Every row belongs to one group in each of 4 separate groupings. Each group adds its own fixed numbers to the row, and there is some noise. The rows also spread widely along 13 directions, which tell nothing about the answers.
In the rows, 128 means zero.
Known rows, each followed by its group in each grouping:
[134 150 137 140 124 107 128 117 118 168 118 178 151 131 142 147 179 136
 124 141 120 158 119  99 122 138 171 104 123 130 132  92 138]
dezu N K746 G
[124 136 130  89 108 156 149 163 143 147 133 156 120 124 135 146 104 126
 120 125 165 151 101 131 138 113 102 130 135 117 124 149 151]
keb N K118 E
[119  88 102 180 173 106 135 122  47 105 122  89 161 132 119 120 133 153
  98 157  98 103 139 195  93 191 146 120 112 169 144 184  98]
lalu S K714 C
[136 107 103 133 164 116 125 120 160 141 142 124 130 119 148  87 122 123
 151 140 160 133 120 134 153 127 143 124 125 117 207 114 133]
lalu S K118 G
[125 213  94 139 103 120 137 101 164 120  89  90 113 132 128  96 137 114
 103  98 130 124 158  75 130 138 152 101 165 126  94  50 131]
keb T K746 F
[ 91 112 152  86  93 157 142 178  85 105  85 124 120 129 135 141 113 133
 113 106 127 157 143 114 132 126 106 150 114 120 124 130 110]
dezu T K714 C
[123  54 133 129 110 121 103 190 130 170 138 122 129 152 154 131 140 127
 153 150 171  88 125 112 169 100 133 162 129 104 112 175 122]
dezu T K552 F
[173 169 103 149 153 105 137  88 165 157 126 117 125 149 158  95 138 105
 146 135 126 102 113 133 144 126 133 113 190 156 122  85 144]
keb S K552 E
[ 57  89 159 177 179  79 110 189 106 181 110  74 130 106 149 141 128 116
  68 189 108  56 137 117 125 156 159 115 145 132 171 145 110]
dezu S K118 E
[124 104 119 142  96 133 123 155 122 145  69 158 134  67  96  99 150 143
  90 139 135 155 151 164 135 181 154 107  42 108 163 134 122]
keb S K118 G
[ 68 129 107 127 124 168 140 150  78 141 139 153 155 110 134 178 113 153
  50 137 106 170 113 198  84 154 116  91 110 165 139 187 148]
keb S K118 G
[128  63 129 136 155 133 119 172  79 136 117 167 167  85  87 118 136 126
  92 128 131 141 136 192 103 179 136 136  23 118 164 219 127]
keb N K746 F
[129 118 156 111 126 115 120 159 130 121 109  90 134 143 131 122 110  88
 128 107  92  93 155 109 140 103 119 167 144 129 106 104 132]
keb T K552 C
[127 145 149 141 125 124 104 128 136 146  93 121 105  98 139 117 163 111
  87 146 100 122 127 110 133 178 126  99 136 120 122  80 155]
lalu N K746 F
[107  89 146 108 148 128 167 142  94 162 180 140 132 192 222 208 133 146
 144 181 129 129  59 121 127  92 115 133 204 156 112 160 150]
keb T K714 E
[131  37 121 107 167 107 102 166 148 137 174 118 154 163 139 103 121  72
 167 125 163  72 150 129 155  74 125 210 110 100 159 166 128]
keb S K118 F
[128  95 109  97 113 138 115 125 157 134 160 125 112 124 162 142 125 132
 119 142 142 154 104 124 151 123 119 127 120 109 139 122 161]
keb N K746 F
[147 144 139 123 173 121 152 143 110 132 110 155 143 177 120  99 152 107
 155  98 128 135 135 145 118 132 119 162 147 154 129 120 102]
dezu S K552 G
[ 77  68 136 129 164 134 142 169  61 108  90  74 130 172 158  73 165 145
 144 127 141 116 152 123 111 186 144 149 159 147 145 140  70]
lalu T K746 E
[ 85 141 190 106 155 131 152 234 100 137  68 110 103 102 114 142  91 114
 105 142 119 116 125 122 140 131 105 150 134 121 169 126 112]
lalu S K118 F
[132 146 156 157 163  84 153 142  94 148  90 121 146 156 131 135 162 125
 129 134  96 114 140 121 114 143 163 125 159 160 111  95 119]
keb T K552 F
[134 121 110 101 115 132 127 137 109 117 135 121 162 149 125 124 120 134
 148 101 123 142 147 138 137 106 129 154 114 134 123 138 132]
keb N K746 F
[ 73 178 104  97 132 140 150 135 134 122 114  54 112 107 181 135  70 164
 102 133 128 176 115 116 147 124 132  81 181 149 193  82 123]
keb N K746 C
[137 127  98 121 173 128 153  79 146  78 143 105  99 154 123 104 138  95
  97  97 130 139 128 125 102 169 109 138 130 122 119 104 138]
keb T K714 F
[144  66 120 120 109 130 127 124  73  93 131 118 142 115 101 146 129 169
  97 134  57 151 136 216 119 176 117 143  61 148 117 154 137]
keb S K118 F
[136 149 117 154 194  93 127  98 112 123 166 115 180 127 130 137 100  99
 114 110  83 107 131 137  93 109 148 120 125 151 169 138 162]
lalu T K746 F
[ 35  98  70  77  57 225 134 169  61 122 125 101 131 142 201 124 108 191
 120 110 176 188 121 155 122 135 102 101 161 157 136 186 115]
lalu T K746 E
[153 108 109 128  95 121 137 130 110 138  99 127 136  85 132 115 112 180
 143 128 137 177 123 158 165 139 159  98  76 129 179 124 120]
dezu T K552 C
[124 136 123 104 134 150 154 137 130 124 128 160  93 113 139 143 128 133
  94 134 143 183  85 150 121 162 120 118 111 125 149 124 141]
keb S K746 F
[144 125 159 160 128 119 122 172  99 174  99 186 129 176 140 127 212 116
 150 172 152  91 111 108 127 147 149 150 170 133  71 130 113]
lalu S K746 F

New rows, each followed by its group in each grouping:
[136  94 137 111 108 118 124 130  92 107 163 126 147 155 131 168 135 154
 116 131  82 140 121 135 113 130 126 156 117 138  95 136 129]
dezu N K746 C
[143 156 126 121 134 141 141 111 132 130 111 177 133 133 131 108 166 105
 118 110 119 160 125 130 110 147 133 125 116 132 135  91 140]
keb S K746 G
[131 195 122 133 101 132 170 132 110 124  95 117 102 143 132 151 127 177
 105 129  97 170 107 140 130 153 126 103 162 163  97  88 110]
dezu S K552 G
[141 147 112 134 128 127 157 123 122  93 105 138 110 147 107 102 157 132
 109 117 146 152 131 124 105 178 148 141 115 122 111  92  91]
keb S K746 C
[107  93  96 141 108 131 120 159 136 134 157 100 114 115 124 138 104 148
  98 150 170 112 113 125 133 131 133 121 115 100 121 174 136]
lalu T K118 F
[107 123 112 162 110 101 124 132 132 151 136 143 141 128 135 167 155 113
  73 155 119  98 141  93 108 127 165 128 106 116 103 117 140]
keb S K714 G
[130 136  89 138  51 138 113 144 137 148 104 132 127  91 125 116 116 137
 112 121 146 124 147 120 147 123 148 109  95 114 118 116 136]
lalu S K552 E
[145 137 104 114  97 126 145 102 130 114 157 141 143 137 120 152 115 119
 110  88  99 144 132 126 103 113 133 133 103 137  91 117 160]
keb T K552 E
[ 93 145 115 138 121 136 162 144  93 121  89  97 105 181 146 120 164 168
 110 120 151 152 134 107 112 169 146 117 193 160  83  98  76]
dezu T K552 C
[130 153 104 131 122 123 146 117 150 137 154 123 131 139 140 155 106 132
 107 137 143 129 105 121 125 109 139 108 161 130 116 130 146]
keb T K118 C
[143 133 115 126 136 157 128 116 116 134 129 184 128 122 129 126 144 124
 110 133 141 159 100 171 108 155 113 111 131 148 133 137 147]
lalu S K118 C
[116 165  72 134  62 180  91 150 159 137 130 165 146  79  93 102 105  90
  75  93 167 112 150 131 113 123 117 117  63  92 113 177 157]
lalu S K746 G
[119 137 150 148 113 141 131 159  92 181 136 152 129 131 172 182 155 177
 108 200 113 139  62 150 129 154 125  81 167 154 106 168 151]
lalu N K746 G
[159 200  72 147 119 129 126  67 162 111 127  81 106 118 144  86 115 141
 120 125 123 134 118 138 144 150 122  89 171 144 129  74 146]
lalu S K746 F
[139 122 108 115 109 136 129 152 150 138 190 134 139 158 130 173  91 105
 114 122 139 102 101 132 127  71 102 155 138 119  73 186 165]
keb T K552 F
[103 138 118 122 100 119 131 171  80 153 104 158 196 118 143 154 113 141
 139 124 123 141 155 133 123  78 176 134  99 147 176 131 116]
keb S K746 C
[150 156 178 114 128 131 145 167 124 116 155 129 119 155  92 182 105 117
  95 141  74  99  92 133 111 121  71 161 156 132  49 158 156]
lalu N K118 G
[ 90 114  75  75  89 210 144 137 114  81 103 101  94 142 158  84 109 149
 129  87 200 184 132 137 134 148  85 125 148 128 138 140 107]
lalu T K714 C
[145 161 132  72  99 169 141 131 187 162 114 167  87 129 191 124 129 114
 154 129 149 186  83 120 182  97  94 116 169 124 155  61 169]
keb S K552 G
[157  93 130 105 111 119 150 137  84 144 123 160 170 131 161 146 121 146
 181 140 116 144 120 162 154  92 135 145 101 145 163 142 140]
keb S K714 E
[110  60 122  96 104 160 105 150  96 117 119 134 145 108 128 124 116 115
 116 105 127 141 148 167 137 131  96 144  63 115 138 185 146]
dezu T K714 F
[140 173 133 164 157  98 161 111  94 157 103 120 153 148 159 135 153 161
 142 145  86 141 115 136 122 141 163  80 184 181 138  88 131]
lalu T K552 G
[100  91 130 118 119 139 167 144  67  81 139 145 116 126 109 170 137 161
  58 127  89 175 117 157  67 195 134 144  69 136 106 149 115]
keb S K746 E
[165 111 112 159 185  87 124  77 110 146 155 161 182 153 125 131 168 105
 122 123  98 126 133 163  90 145 161 123 117 166 126 126 148]
keb N K552 C
[106  94 122  95 164 123 133 152 104 121 128  80 161 159 144 111 101 133
 162 110 126 134 146 156 145 102 117 155 149 150 172 142 118]
keb N K118 F
[ 98 103  85 107  97 158 141 165 107  96 155  87 114 147 108 145  99 178
  83 110 145 161 121 155 114 152 101 144 107 127  92 188 103]
dezu N K552 G
[116  78 121 126 127 117 134 174 125 142 143 127 127 175 141 138 150 136
 151 152 169 103 126 119 144 106 143 175 143 118 114 142 105]
keb S K118 F
[136 181  84 181 149 120 141 112 104 141 148 148 163 112 111 129 115 129
  85 130 131 103 113 159  82 155 149  91 125 154 123 175 132]
lalu S K746 E
[118  78 187 119 120 119 138 191  86 149 110 157 141 142 129 158 158 138
 139 154 108 123 120 113 131 122 143 156 112 121 126 140 127]
lalu T K118 G
[154 131  67  83  51 187 139 107 135  95 163 150 127 160 120 132 113 159
 138  87 163 179 113 169 135 101  91 140 126 129  59 164 153]
keb T K118 F
[ 78 127 152 155 183 100 133 168  83 157 103 106 148 134 135 127 142 120
  88 142 118 100 139 115 101 167 153 121 148 145 144 150  99]
dezu N K746 E
[ 96 159 136 102  99 146 165 140  69 144  88 191 146 127 176 177 155 174
 123 132 115 220 113 131 106 132 171  97 134 166 161  72 123]
keb S K746 C
[158 143 118 174 160  99 119  98 110 171 131 194 181 145 139 116 185 105
 149 133 136 114 127 120 104 130 183 105 132 147 127 126 149]
lalu T K746 F
[ 95 100 178  70  74 159 126 185  75  97  89 139 129  98 124 156 105 124
 104  96  75 168 149 111 120 120 118 159  72 112 143 106 136]
lalu T K746 C
[218 152 189 126 139  93 142 111 149 165 163 226 131 127 113 200 140  87
 131 139  73 132  67 125 129  92 116 138 108 122  83 110 203]
dezu T K552 F
[114  93 178  98 180  91 151 153 106 137 144 143 148 164 166 180 135  84
 143 129  95 124 122  90 122  78 137 173 134 126 157 105 150]
keb T K714 F
[166  88 174  92 163 106 142 128 105  97 125 136 121 144 113 134 140 113
 146 102  76 165 126 138 125 145 113 172  99 136 138  80 142]
lalu N K552 F
[126  91  82 156  71 129  78 119 168 125 141  24  98 121 151  93 120 141
  98 151 108  74 143 117 163 148 119 115 146 112  88 125 146]
lalu T K552 G
[154 185 124 101  69 152 131 147 220 149 127 168  89 140 119 125 128  71
 118  93 177 126 119  56 149  83 110 147 140  78  61  85 162]
keb T K552 G
[138 153 127 119 105 114 148 157 148 150  93 118 114 123 149 119 114 154
 157 129 141 155 124 111 181 107 145 126 132 124 167  80 108]
dezu S K552 G
[166 147  71 162 105 119 121  97 157 121 119 114 114 128 124  85 134 139
 135 125 159 123 135 132 142 147 150 115 137 129 116  96 116]
lalu S K552 C
